The rows are grouped in 4 different ways at once. Each group adds its own fixed numbers to the row, and there is some noise. The rows also spread widely along 11 directions, which tell nothing about the answers.
In the rows, 128 means zero.
Some rows, each with its group in each grouping after it:
[120 171 148 143 132 127 162  92 142 148 140 153 135  88 139 127 163 144
 166 113 156 114  85 134 127 100 118 141 108 127 163 104 105 116 173]
(1) nese q537 q610
[ 81 135 104  97 202 165 114  79 117 142 165 199 107  99 110 127 174 119
 161  97  85  87  94 103 169  57 174 108 159 132 147 125 182 170 140]
(0) kopo q445 q610
[133 161 192 167  84 131 204 135 144 125  77 107 105  90 163 127  91  75
 133  96 200 113  99 172 153 116  44 137 105 130 176 188  69 140 116]
(1) Pok q537 q206
[151 115 185 145 176 145 100  84 151 125 133 156 166 134 142 176 154 144
  44 142 124 152 154 167 131  89 120  88 173 126 114 104 131 165 151]
(2) kopo q632 q17
[117 167 108 129 161 143 135 122 113 144 130 167  94 113 130  90 141 104
 163  99 123 128  81 102 119 107 150 106 129 126 162 127 145 144 133]
(2) tiron q632 q17
[ 72 142 182 182 153 140 145 119 152 151 169 145 136  70 135 132 223 131
 163 111 138  98  96 178 167  70 109 128 113 128 148 142 103  67 161]
(0) pozoz q783 q324
[101 103 182 154 139 160 151 140 164 115  98 147 136 100 115 152 154 100
  97 115 120 105 134 161 158  70  76 121 138 151 120 157 106 145 143]
(1) sovu q30 q324
[198 169 129 149 125  61  96 152 108 136  92 159 141 166 159 111  93 158
 120  98 116 152 124 115  28 176 159 125 121 141 164  71 139 100 107]
(0) tiron q783 q206
[130 127 100  96 145 142 132 157  73  99 124 154 118 129 128 128  93  94
  97  92  83 118 126 132 141 141 146  81 159 152 137 136 161 154  96]
(0) pozoz q445 q206
[115  95 157 149 139 151 112 133 155 117 116 162 144 114 123 123 165 122
 124 131 155 127 146 133 120 113 133 124 125 127 109 120 104 131 152]
(1) nese q30 q324
[164  93 100 112 126  90 145 144 160 124  99 120 162 129  86 149 104 156
  70 134 151 100 173 101  79 128 128 152  86 170  73  83 152 147 126]
(1) Pok q783 q206
[120 152 106 137  62 179 166  98 131 124 147  54 108 148 144  91 124 108
 180 187 178 161 117  90 159 145 109 149 130  99 145 187 103 175 147]
(2) sovu q445 q610
[123 170 109 197 158 112 124 130 138 187 115  93 100 137  97  85 149 114
 178  98 100 114  85  97 105  87  94 134  96 119 163 231 159 119 104]
(1) Pok q30 q206
[156 128 171 104 148 126 121 137 105  98  95 199 129 124 164 156  93  98
  71  78 138 131 128 172 121 132 132  89 166 136 154  98 124 163 105]
(1) pozoz q445 q17
[146 157 119 123 135 147 146 123 125 126 109 151 125 128 142 112 110 121
 135 130 121 137 112  88 112 134 142 114 144 141 138  98 132 169 144]
(1) tiron q632 q206
[135 133 127 124 154 129 116 135 105 124 120 148 115 138 121 126 108 112
 100  89  89 139 129 138 129 128 118  95 150 126 134 153 153 131  95]
(1) kopo q537 q17
[178 143  84 134 120 119 100 153  72 119 142  99 137 178 133  86 104 126
  90 133  90 186 145 109  93 193 157  85 142 103 120 151 146 121 108]
(1) Pok q537 q324
[ 90 149 126  53  39 184 215 124 112  69 163  92 121 117 156 141 109 120
 158 198 153 123 117 119 187 184 110 158 163 147 126  78  96 144 165]
(2) nese q445 q17
[147 161 133 112 142 137 148  89 130 147 107  85 122 138 123 170  76 109
  87 116  70 106 112 152 166  89  49 124 151 145 138 185 170 197  99]
(1) nese q537 q206
[125 117 159 144 136 131  98 107 143 121 168 167 142 129 143 119 190 158
 147 145 172 149 136 132 117 129 156 138 121 109 127  86 116 103 155]
(0) sovu q783 q17
[135 127 122 102 130 108 114 112 121 144 144  88 127 148 119 145 121 149
 100 127  98 121 144 164 150 134  98 149 114 125 113 163 162 102  80]
(1) tiron q783 q610
[135 116 132 151 171  95 101 191 102 107 113 186 139 139 107 111 127 134
 100  66  86 140 136 141  71 139 157  83 139 138 132 114 138  69 107]
(2) kopo q537 q17
[108 138 169 142 105 109 178 126 125 127 138  87 129  77 144 157 147 118
 112 109 198  81 116 218 177 112  70 153  79 129 148 180  93  70 100]
(0) nese q445 q610
[122 125 139  88 176 139 136 111 118 123 149 155 142 113 115 175 137 130
  70 114  89  91 122 153 159  86 123 105 156 158 117 111 165 144 127]
(1) Pok q445 q17
[ 94  98 131  95 127 168 146 131 127  91 134 134 112 124 101 142 113 112
 125 118 116 107 144 140 179 122 108 129 147 134 108 140 136 154 109]
(2) nese q537 q206
[160 149 112 145 145 144 123 121 107 129 112 195 114 107 166  71 144  91
 145 109 181 149 103  96  86 136 192  83 121 115 161  90 108 174 156]
(0) nese q632 q324
[153 117 123 136 137 129 110 164 145 128  76 145 131 154 123 116  98 119
 115 116 104 143 146  98  81 136 133 123 133 149 109 118 125 154 116]
(1) tiron q632 q324
[132 110 141 118  93 132 150 135 120 100 143  84 128 127 128 134 118 122
  87 132 168 134 156 170 161 147  90 133 106 110 105 172 107 113 106]
(1) sovu q537 q610
[117 113 155 147 154 153  61 121 126 122 147 159 118 174 141 109 160 134
 163 120 104 170 143 127 123 132 152 115 165 101 137 153 128 119 101]
(0) sovu q632 q610
[114 138 174 126 118 124 121 152 154 112 104 140 141 165 124 159 119 164
 154 121  63 124 133 128 113 138  99 162 158 164 130 101 117 100 120]
(1) sovu q632 q610
[131 152 140 171 114 151 162  94 175 143 119 130 145 117 130 119 158 142
 177 158 142 123 104  78 111  93 116 148 132 147 150 105 119 167 193]
(0) sovu q783 q206
[116  96  79  89 131 160  96 146  90  96 187 131 138 164 114 102 153 152
 123 151  90 157 165  92 133 172 205 110 162 123  93 119 156 112 120]
(0) Pok q445 q610
[111 103 111 101 132 157  98 153 126 103 119 141 108 172 103 125 105 119
 146 124  93 135 150  98 125 142 141 126 169 141 114 139 149 152  97]
(2) nese q445 q17
[109 124 162 125  99 160 143 106 172 114 129  96 133 137 132 145 136 145
 155 171 152 131 151 109 150 128  93 169 138 130 100 127 109 145 143]
(1) kopo q632 q206

New rows, each followed by its group in each grouping:
[ 98 142  67 148 136 123 139 179  98 144 114 115  75 132  97  65 114  90
 183  72 111 109  97  97 117 122 137 126  97 131 154 214 151 100  79]
(2) tiron q445 q610
[ 64 133 128 105 141 192 145 131 101 112 163 156  89 107 127 111 153  92
 179 111 111 118 100 124 191 115 134 111 157 120 150 169 138 134 122]
(1) pozoz q445 q17
[150 126 143 147 100 110 118 158 119 102 107 151 140 140 148 104 122 136
 140 123 157 147 141 122  77 177 150 133 118 130 135  89 101 110 126]
(0) nese q30 q206
[179 153 107  91 155  87  77 128  87 137 112 177 125 161 140 124  98 132
 104  88  86 142 125 128  82 165 159 110 143 127 144  74 169 140  98]
(1) pozoz q783 q324
[132  68 135 117 176 133  30 148 146 115 116 162 134 192  93 143 121 153
 107 107  71 151 192 126 105 134 151 125 154 125  83 143 161 126  63]
(1) nese q632 q610
[165 187  78 103 155 105 125  69 107 181 136 115 115 138 129 113 117 142
 138 126 102 113  89  87 114 117 134 136 105 123 147 123 194 174 119]
(1) tiron q783 q206
[145 142 191 175 154 136 101 105 150 135 133 146 173 123 154 142 184 150
 102 141 132 152 126 164 114 111 123 110 144 111 136 110 100 111 165]
(1) nese q30 q324
[160 148 111 121 126 112 149 116 121 129 110 128 132 116 127 122  99 122
 111 115 160 120 120 117 110 138 125 124 103 131 130 118 139 167 130]
(1) nese q537 q206
[129 143 131 125 135 136 150 142 130 124 126 133 139 117 123 143 127 127
 106 122 110 107 114 131 125 123 125 118 134 155 135 122 130 124 141]
(1) nese q445 q17
[148 101 130 121  84 142 126 155 145  94 103  91 144 169 129 137  83 135
 123 157 136 146 172 105 113 179 115 150 139 142  98 131 117 143 108]
(1) nese q445 q206
[129 134 130 138 132 129 128 133 108 121 133 135 135 118 132 113 146 128
 129 115 136 136 125 136 127 141 133 113 118 117 132 134 129 112 126]
(1) pozoz q30 q206
[155 145  43 130 128  94  98 146  85 147 125  99 101 155 102  62 107 119
 152 112 120 131 121  74  75 171 163 129  81 117 129 158 176 131  83]
(0) nese q30 q206
[187 167 157 191  43 119 168 102 146 135 117  60 151 127 180  91 122 132
 128 167 252 188 130 126  90 164  94 139  83  88 152 155  47 142 170]
(1) sovu q537 q610
[121 101 153 148 139 141 136 174 157 112  86 145 143 124 120 138 121 116
  97 114 112 125 146 135 114 116 114 116 132 162 101 130 106 124 124]
(1) tiron q632 q324
[147  83 126 118 153 174 102 125 125 108 113 140 114 139 122 123 109  83
  61 131 142 163 178 130 141 120 131  81 150 112  93 172 141 191 101]
(1) kopo q632 q17
[127 139 103 106 147 151 129  92  87 126 168 148 114  90 142  94 155 108
 128 128 192 136 120 123 157 137 167  99 104  90 124 128 137 155 129]
(1) pozoz q632 q206
[130 108 165 169 151 174 132 139 156 113 104 142 135 135 130 130 129 105
 103 127 117 153 148 124 134 105 113  96 158 136 123 171 115 161 128]
(1) Pok q632 q206
[132 140 152  97  83 154 143 109 122  96 134 179 123 130 172 122 133 135
 166 144 162 150 122 116 129 159 152 144 157 127 157  56  97 151 157]
(0) sovu q783 q610
[167 144 206 212 106  80 100 177 153 116  77 150 157 163 164 123 127 161
 136  90 125 174 142 165  43 158 112 136 142 129 168 112  76  43 118]
(2) kopo q783 q610
[191 147 110 111 119  91 157 138  99 112  98 131 148 116 153 138  75 118
  60 109 168 124 129 134  88 162 137 105 110 150 132  85 131 166 129]
(1) pozoz q445 q206
[124 144 150  81 140 132 176 157 103  86  91 204 129  88 141 162  89 106
  93  80  98  91 115 155 134 137 127 104 157 180 138  60 128 145 127]
(1) pozoz q632 q206
[106  96 109  94  87 142 199 191 109  70  91 144 101  90 118 122  74  76
 124  96 153  93 142 128 148 152 112 124 118 164 110 122 112 140 106]
(0) kopo q537 q206
[119 144 110 144 141 118 115 126 124 150 166 108 127 129 117 107 169 152
 155 138 131 124 112 115 113 133 143 136 100 122 125 132 141  90 128]
(0) nese q632 q17
[135 107 178 133 113 149 134 144 135  89 109 145 143 130 144 149 115 114
  85 120 132 142 149 166 142 133  96 115 152 132 118 125  93 137 130]
(1) sovu q537 q324
[145 155 141 153 155 101 102 141 133 151 140 120 164 161 130 144 154 170
 118 131  56 136 125 128  89 130 130 128 148 151 131 104 143  86 135]
(0) Pok q632 q324
[ 96 119 133 106  99 164 157 149 123  90 115 137 111 135 134 128 105 107
 151 124 113 126 133 120 148 137 121 131 170 145 137 135 113 138 120]
(2) kopo q445 q610
[142 119 107 154 155 133 105 122 137 138 132 114 143 136 114 122 142 135
 114 129 124 138 144 107 114 114 139 111 120 131 106 147 149 150 125]
(0) pozoz q632 q206
[108 141 129 135  86 158 129 189 123 102 124 121 104 165 141  83 117 123
 187 137 102 169 129  92 106 190 135 135 149 137 134 138 104  83 120]
(1) tiron q632 q17
[138 159 106 124 110 124 165  78 121 152 154  81 122 106 142 116 141 127
 147 150 196 102 100 109 144 119 119 155  90 117 142 146 134 159 133]
(0) Pok q445 q206
[129 168 103 112 113 137 175 117 105 124 167 120 150  96 149 112 161 150
 127 158 138 131 102 108 127 143 161 117 118 142 130  79 121 114 177]
(0) tiron q632 q610
[180 118 127 142 121  96 133 109 174 135  75  99 159 153 114 151  81 144
  85 134 156 127 159  98  79 108  94 144 113 150  98 109 140 198 137]
(2) kopo q537 q206
[142 109 143 111 114 131 147 162 108  89  94 156 117 110 155 116  99  85
  90 107 182 134 140 164 129 156 127 107 124 126 119 113  93 140 104]
(2) tiron q632 q324
[113 166 119 139 123 157 172 145 127 127  97 175 119 105 138  99 123 106
 176 104 116 120  85  76 105 113 146 116 150 153 171 109 114 154 166]
(1) kopo q445 q610
[108 117 132 135 175 172 122 113 121 119 125 193 102 109 141 110 145  94
 148  92 134 122 110 113 150  86 157  94 154 121 150 151 144 171 121]
(0) tiron q445 q206
[126 102 134 132 141 151 124 148 124 100 129 134 130 140 109 135 116 119
  99 116 105 136 153 132 142 128 115 105 146 129 109 158 135 139 111]
(1) sovu q537 q206
[130 132  75  85  94 148 201 154 120 104  99 115 114 108 108 117  68  99
 116 125 134 100 122  84 134 139 117 128 113 169 106 114 140 185 134]
(1) tiron q537 q206
[132 136 138 153 109 119 129 138 147 133 139  94 144 153 119 119 140 160
 147 130 127 149 136 116 104 145 114 147 117 125 126 147 113  87 135]
(1) Pok q537 q610
[141 164  86 158 122 122 129 143 119 148 109 143 119 139 111  65 137 126
 179 115 120 146  99  63  72 136 160 122 109 124 158 132 130 134 148]
(1) sovu q30 q610
[139 135 165 139 150 100 109 175 143 125  96 161 146 149 126 152 116 156
 110  96  77 127 133 145  83 136 118 130 142 162 125  93 127  76 106]
(1) tiron q632 q17
[161 157 166 157 159  45 101 119 154 190 101  81 147 135 111 177 125 160
  87  85 107  79 116 207 108  95  49 171  72 141 135 161 152  78  72]
(1) nese q783 q324
[123 103 106 108 120 143 111 166 137 115  93 126 111 154  99 112  98 114
 139 127 114 124 156  97 113 153 128 142 124 143  89 137 133 149  95]
(1) nese q632 q324
[123 108 139 121 101 146 133 138 143 106 122 117 126 145 129 139 110 127
 117 140 131 141 150 121 134 131 105 135 142 146 114 133 115 141 126]
(0) tiron q537 q17
[123 118 117 106 119 155 147 117 112 122 143 111 109 112 121 118 137  97
 107 140 151 120 130 147 177 129 107 128 117 112 116 157 132 147 114]
(1) sovu q783 q324
[136 128 118 159 123 139 152 164 112 108 139 131 147 114 120 101 153 120
  98 135 114 142 131 132 114 140 144 100 130 133 123 120 118 101 160]
(2) sovu q783 q324
[ 97  99 145 106 130 179 121 124 149 101 135 140 131 146 112 146 131 136
 146 133  93 140 150 106 156 117 122 127 170 136  99 123 140 165 133]
(1) pozoz q537 q206
[ 92 139 188  90 162 149 150  68 121 125 141 172 110  86 147 184 136 105
 125  83 124  75  98 198 216  62  75 124 152 136 158 128 140 168 109]
(0) pozoz q537 q206
[102 166 153 117 160  99 120 138 104 134 156 161 136 104 140 141 170 161
 147  83 101 109 100 178 133 137 132 137 116 132 149 102 128  42 110]
(1) pozoz q632 q610
[113 109 152 132 155 169 124  82 159 129 158 146 153 111 131 148 179 144
 110 154 157 131 141 120 146  88 143 117 143 121 103 112 130 159 175]
(1) kopo q445 q17
[111 153 139 127 138 114 161 145 131 115 140 145 153 113 118 147 147 168
 132 122  74  96 112 128 114 127 127 142 146 167 129  65 144  77 156]
(2) kopo q783 q206
[154 164  84  98 143  79 152 116  53 135 170 128 126  68 143  97 141 114
  75  92 193 111 100 170 132 159 155  98  58  92 128 109 145  90 119]
(1) kopo q537 q324
[172 114 106 102 155  82  76 155  98 127 112 129 146 165 117 153  95 140
  61 102  77 128 165 141  89 153 141 112 125 149  96  99 169 133  76]
(0) pozoz q632 q324
[120 148 159 184 143 175 152 118 181 146 114 138 150 105 135 116 172 123
 151 149 123 135 105  99 112  87 122 116 142 143 140 125  97 154 198]
(1) nese q632 q324
[151 131 128 131 122 143 148 126 133 116  89 145 124 127 126 126  95 100
 115 119 133 123 131 122 118 122 115 119 142 141 141 122 133 179 125]
(2) nese q783 q206
[166 155 150 151 114 120 118  59 161 162 135  93 159 141 148 134 156 159
 124 166 188 147 125 117 113 111 104 159 104  97 124 110 109 170 170]
(1) sovu q537 q324
[155 116 103 159 179 115  99 158 110 135 114 151 130 139 116 107 127 122
  87  96  96 141 143 114  91 122 160  82 123 132 119 151 160 133  98]
(0) tiron q632 q206
[106 124  94 109 155 127 112 139 127 146 131 141  97 123  95 104 136 121
 158 101 132 113 119  96 122 123 137 141  96 132 114 136 154 131 103]
(1) pozoz q632 q17
[115 163 124 135  95 129 158 144 115 121 132 111 111 135 132 100 123 132
 189 122 130 133 100 101 127 162 107 152 119 120 145 136 117 103 126]
(1) sovu q537 q206
[192 152  57 109 129  39 148 122 117 177  99 103 125 108  93 114  98 133
  86  98 193  79 109 107  62 130 122 154  17 142 122 107 171 140 108]
(1) sovu q783 q17
[119 162 140 139 105 161 202 121 167 135 103 106 137 106 130 147 122 122
 142 149 103 106 104  99 138  87  86 142 145 186 151 130 106 176 175]
(0) Pok q632 q610
[137 174 126 121 102 107 152 141 107 123 120 137 127 132 143 116 103 146
 169 110 122 131  97 109  97 166 128 139 127 137 155  81 119 115 140]
(1) pozoz q537 q206
[113  97 113 120 128 138 108 199 108  86 105 164 107 157 109 100 104 113
 155  92 104 133 150  98 107 172 157 125 139 137 113 137 135 106  87]
(1) sovu q445 q206
[126 122  75 107 167 122  97 119 127 151 159 154 135 127  90  98 175 159
 144 135 112 112 125  80  98 129 185 137 105 127  96  76 174 118 147]
(1) nese q783 q324
[128 138  57 126 208 111 120 131  90 155 162 146 138 106  83 109 156 137
 100  95  81  86 101 102 115 104 178  92 104 140 114 135 201 118 127]
(1) nese q445 q206
[106 137 187 130 121 138 142  80 136 124 178 102 145 109 146 162 175 155
 117 140 161 128 124 198 190 113  83 145 122  97 129 146 103  90 139]
(1) sovu q537 q610
[134 129 108  97 152 124 121  89 114 137 154 148 142 116 133 138 151 142
 108 128 150 112 122 126 137 108 164 127 118 127 123 102 155 153 128]
(0) tiron q445 q610
[150 120 178 150 122 143 119 115 153 117 114 133 154 135 160 148 137 132
 103 147 169 146 149 147 115 134 121 128 141 116 124 119  91 146 146]
(1) nese q445 q324
[143 140  96  91 101 149 173 134  83 109 116 114  91 109 140 103  76  65
  87 109 160 132 117 140 157 148 107  97 115 120 136 170 126 173 100]
(1) tiron q537 q17
[154 165 108 102 107 162 163 127 132 116  89 166 125 132 152 108  90 116
 141 139 112 148 114  63  95 139 150 115 159 157 149  74 116 200 167]
(1) tiron q632 q610
[143 153 111 182 144  86 148 179 108 137 129 143 141  91 118  84 152 134
 118  84 148 130 104 126  69 141 151  96  82 128 141 120 116  51 147]
(1) kopo q537 q17
[120 131 129 151 141 100  93 123 156 157 121 129 125 148 116 127 149 154
 190 108 135 109 119 107  94 113 132 171  98 132 142 142 137 106 109]
(0) nese q445 q610
[ 94 124 130 131 119 157 137 134 115 113 142 137 118 119 125 102 157 112
 153 135 130 128 124 126 147 129 131 124 141 113 128 135 116 118 138]
(2) kopo q30 q324
[150 184 118 158 108 135 191 132 108 140 132 126 149  78 160  93 149 109
 116 136 152 137  86 131 112 139 133  96 114 136 160 103  99 122 191]
(1) pozoz q783 q324
[105 121 186 119  93 197 127 108 160  85 133 147 147 163 165 144 141 147
 166 171 119 165 143 108 148 138 124 141 200 124 132 102  86 156 165]
(1) sovu q445 q610
[ 98 152 160 119 163 143 131 111 123 138 158 116 139 125 122 176 152 140
 107 118  58 100 108 179 179  95  89 125 160 146 137 160 154  96 115]
(1) nese q445 q17
[115 161 128 123 151 151 136  81 116 137 146 125 114 130 128 126 126 121
 141 119  95 126 102 127 163  97 106 116 157 114 148 153 159 171 124]
(2) kopo q537 q206
[131  97 158 166 138 116  93 141 171 141  83 145 100 150 110 119 114 107
 155  79 162 130 145 116 101  93 104 142 105 125 135 185 117 150  84]
(0) Pok q537 q17
[125 105  82 142 129 149 159 184 122 101 113 135 122 121 100  96 106 106
 117 109 105 129 140  81 112 130 150  96 129 157 108 139 134 144 133]
(0) tiron q537 q206
[138 131 123 115 121 125 127 137 123 105 150 136 159 139 140 127 143 169
 124 153 134 149 146 107 104 179 160 129 134 131 101  62 127 110 155]
(1) pozoz q632 q206
[114 153 145 131 133 150 137 108 116 119 163 118 136 130 144 127 154 139
 152 143 119 129 109 127 157 134 122 133 145 113 141 136 134 116 136]
(1) sovu q445 q206
[168 188  84 128 118  98 137 118 106 169 116  65 120 151 127 100 104 126
 135 138 117 129 103 103 103 152 104 146  92 123 138 149 151 143 108]
(1) sovu q632 q324
[154 116  99 151 143 157 123 111 114 115 137 150 124 131 136  85 137  99
 116 133 163 163 136  90 116 124 164  84 131 103 133 138 132 188 148]
(0) sovu q537 q206
[140 163 134 165 164  99 130 120 120 158 137 120 150 108 128 134 156 149
 120 103 124  99  96 147 108 112 125 128  99 134 145 138 146  90 130]
(1) nese q445 q206
[148 120 139 136 158 137  86 117 138 120 125 152 142 168 121 133 129 156
 123 122  93 151 146 102 112 126 136 119 154 114 116 114 151 149 126]
(1) sovu q537 q206
[145 133 120 154 122 132 160 107 163 150  95 142 121  90 126 109 136 105
 140 133 215 110 110  89  94  92 128 132  79 143 139 115 107 189 164]
(0) nese q632 q17
[151 140 102 141 150 111 128 140 122 146 105 139 116 118 105 106 107 107
 108  88 137 123 110 113  93 114 127 102  99 135 137 154 144 148 119]
(1) nese q537 q17
[122  93  85  91 120 143 198 179  90  73 150 110 151  88 104 151 117 112
  40 136 123  84 151 143 163 146 139  97 119 174  81 114 145 124 133]
(0) sovu q445 q206
[161 106 140 105  93 100 121 145 146 112  76 109 133 166 133 154  63 140
 108 124 170 119 165 116  91 161 105 172 112 151  99 110 123 153  85]
(1) tiron q445 q206
[138 155 114 120 130  83  73  92 119 174 144 110  96 169 124 104 138 157
 195 118 137 134 116 106  98 146 127 176  94  98 147 139 169 107  74]
(0) kopo q783 q17
[125 140 114 105 139 146 131 105 128 139 128 130 109 124 120 124 122 106
 129 126 135 126 119 112 141 112 119 122 127 130 123 139 144 176 123]
(1) pozoz q632 q17
[ 91 123 147 171 165 171  85  94 136 141 180 164 114 123 143  80 215 132
 203 118 176 164 120 113 144 106 173 118 129  60 145 175 114 101 138]
(1) kopo q445 q610
[ 87 161 128 114  91 146 169 115 152 131 129  85 106 148 106 134 115 144
 215 145 100 100  95  90 155 118  70 192 136 150 140 141 132 145 130]
(2) sovu q537 q206
[140 122 168 153 134 140  77 104 164 136 100 160 139 166 136 127 145 151
 159 123 131 157 137 114  94 119 132 139 151 112 141 119 117 148 133]
(1) nese q30 q610
[154 167 147 212 141 100 150 125 149 147 134 163 162  91 139  92 193 154
 143 117 200 144  89 105  54 103 159 113  92 118 162  73  87  96 211]
(2) sovu q537 q17
[104  98  87  69 126 195 134 177 126  85  76 194  85 156  88 109  58  81
 155 102  54 129 134  53 126 138 142 104 191 176 117 116 152 213 117]
(1) nese q537 q17
